The rows of each matrix lie in a flat space through zero, up to rounding. After each matrix: how many dimensions does the smallest such space have?

[[-13  28  20  18  16  -3  -7 -56]
 [ 28 -27 -35  -1 -20   8  18  39]
 [ 20 -35  11  -8  -5 -20  22  32]
 [ 18  -1  -8  22  -1   0  17 -27]
 [ 16 -20  -5  -1  -7  -6  15  19]
 [ -3   8 -20   0  -6  15  -7   3]
 [ -7  18  22  17  15  -7   0 -49]
 [-56  39  32 -27  19   3 -49  -7]]
 => 3

[[  8  15   1   1  13  -4  -5 -12]
 [ 15  43  -5   8  12 -20 -43 -13]
 [  1  -5   2  -2   6   5  13  -4]
 [  1   8  -2   3  -4  -6 -15   2]
 [ 13  12   6  -4  33   4  19 -28]
 [ -4 -20   5  -6   4  12  30  -2]
 [ -5 -43  13 -15  19  30  77 -12]
 [-12 -13  -4   2 -28  -2 -12  23]]
 => 2

[[-47  68  -5 -46 -36 -38  21 -21]
 [ 68 -31 -17  25   3 -18 -19 -10]
 [ -5 -17   0  14  -5   7   3   7]
 [-46  25  14 -21   4  15  11   7]
 [-36   3  -5   4 -34 -11  18   1]
 [-38 -18   7  15 -11  19  13  17]
 [ 21 -19   3  11  18  13 -10   5]
 [-21 -10   7   7   1  17   5  11]]
 => 3

[[ -6 -21   4  -1  -5   9 -12 -29]
 [-21   6   8   4  -4 -52  30  15]
 [  4   8   0  23  24 -19  22  14]
 [ -1   4  23 -53   4  55   7  12]
 [ -5  -4  24   4  44   6  40   7]
 [  9 -52 -19  55   6   8 -45 -80]
 [-12  30  22   7  40 -45  74  57]
 [-29  15  14  12   7 -80  57  33]]
 => 4

[[ 52  -9 -34 -54  39 -33  65  73]
 [ -9  23  58  -7 -44  -4  18 -57]
 [-34  58 -39  26 -42   8 -24 -53]
 [-54  -7  26  15  67  64 -42  -3]
 [ 39 -44 -42  67  32 -11 -10  48]
 [-33  -4   8  64 -11  10 -63  -8]
 [ 65  18 -24 -42 -10 -63  85  46]
 [ 73 -57 -53  -3  48  -8  46  51]]
 => 6

[[-67   9  33 -26 -25 -39 -12  40]
 [  9  14  -2  -7   6  23  18 -16]
 [ 33  -2 -16  11  13  22   8 -21]
 [-26  -7  11  -2 -10 -21 -20  14]
 [-25   6  13 -10  -8  -6  -5   6]
 [-39  23  22 -21  -6  20  -4 -20]
 [-12  18   8 -20  -5  -4  26  18]
 [ 40 -16 -21  14   6 -20  18  26]]
 => 3

[[-20  -3 -16 -23  13 -10  26  16]
 [ -3  20  -4  15  -9  21 -17 -16]
 [-16  -4 -37  16  34  22  32   1]
 [-23  15  16 -65 -26 -42   1  21]
 [ 13  -9  34 -26 -41 -14 -16   5]
 [-10  21  22 -42 -14 -46 -11   8]
 [ 26 -17  32   1 -16 -11  25 -28]
 [ 16 -16   1  21   5   8 -28  13]]
 => 5

[[-74  26 -17   9  56  22 -14  30]
 [ 26 -30 -45 -20  34   8  26  -1]
 [-17 -45 -30  17  52 -26  32  34]
 [  9 -20  17 -37 -12 -17  14 -27]
 [ 56  34  52 -12 -48  19 -13 -64]
 [ 22   8 -26 -17  19  14  16 -25]
 [-14  26  32  14 -13  16 -27   1]
 [ 30  -1  34 -27 -64 -25   1 -38]]
 => 6

[[ -1   9   2   3  -2  -9   7   0]
 [  9 -46  -2 -28   3  68 -53   1]
 [  2  -2  10 -15 -14  29 -22  -1]
 [  3 -28 -15   4  22   2  -3   2]
 [ -2   3 -14  22  20 -42  32   2]
 [ -9  68  29   2 -42 -27  23  -4]
 [  7 -53 -22  -3  32  23 -20   3]
 [  0   1  -1   2   2  -4   3   0]]
 => 2

[[ 20  22   5 -10  20  16  12  -2]
 [ 22  -9   1 -10   9  17  15  18]
 [  5   1   9  -9   5  -1  15  28]
 [-10 -10  -9  13 -14   9 -13 -13]
 [ 20   9   5 -14  18   4  14   6]
 [ 16  17  -1   9   4  61   8   3]
 [ 12  15  15 -13  14   8  25  38]
 [ -2  18  28 -13   6   3  38  76]]
 => 4

[[ -7  28   0 -18  29 -21   0  17]
 [ 28 -90  -3  43 -88  41 -18 -17]
 [  0  -3   0   3  -4   5   2  -6]
 [-18  43   3 -10  37  -2  21 -20]
 [ 29 -88  -4  37 -84  32 -23  -2]
 [-21  41   5  -2  32  14  31 -44]
 [  0 -18   2  21 -23  31  12 -38]
 [ 17 -17  -6 -20  -2 -44 -38  76]]
 => 2

[[-24 -12  27   9   1 -10  12  -2]
 [-12 -55  -6  -9 -11  -7  17   8]
 [ 27  -6 -52   4 -17  15   7 -32]
 [  9  -9   4 -39  14 -13 -28  44]
 [  1 -11 -17  14 -35  12 -18   3]
 [-10  -7  15 -13  12 -28 -21  -1]
 [ 12  17   7 -28 -18 -21 -77   8]
 [ -2   8 -32  44   3  -1   8 -25]]
 => 6

[[-28   1   4  -3   7  -1 -11  -8]
 [  1 -67 -13   4  -5  19  11   0]
 [  4 -13 -15  -8 -13 -12   9   8]
 [ -3   4  -8  11  -1   1  -1  12]
 [  7  -5 -13  -1 -27 -13  13  -9]
 [ -1  19 -12   1 -13 -16   3   8]
 [-11  11   9  -1  13   3  -9   0]
 [ -8   0   8  12  -9   8   0 -28]]
 => 5

[[ 31 -21 -46 -52  17  14   6 -18]
 [-21 -23  71  84  24 -39  13  22]
 [-46  71 -11   6 -63  45  -4 -11]
 [-52  84   6 -67 -55  26 -25 -59]
 [ 17  24 -63 -55 -31  37 -13  -2]
 [ 14 -39  45  26  37 -50  -7  19]
 [  6  13  -4 -25 -13  -7 -23   6]
 [-18  22 -11 -59  -2  19   6 -59]]
 => 4
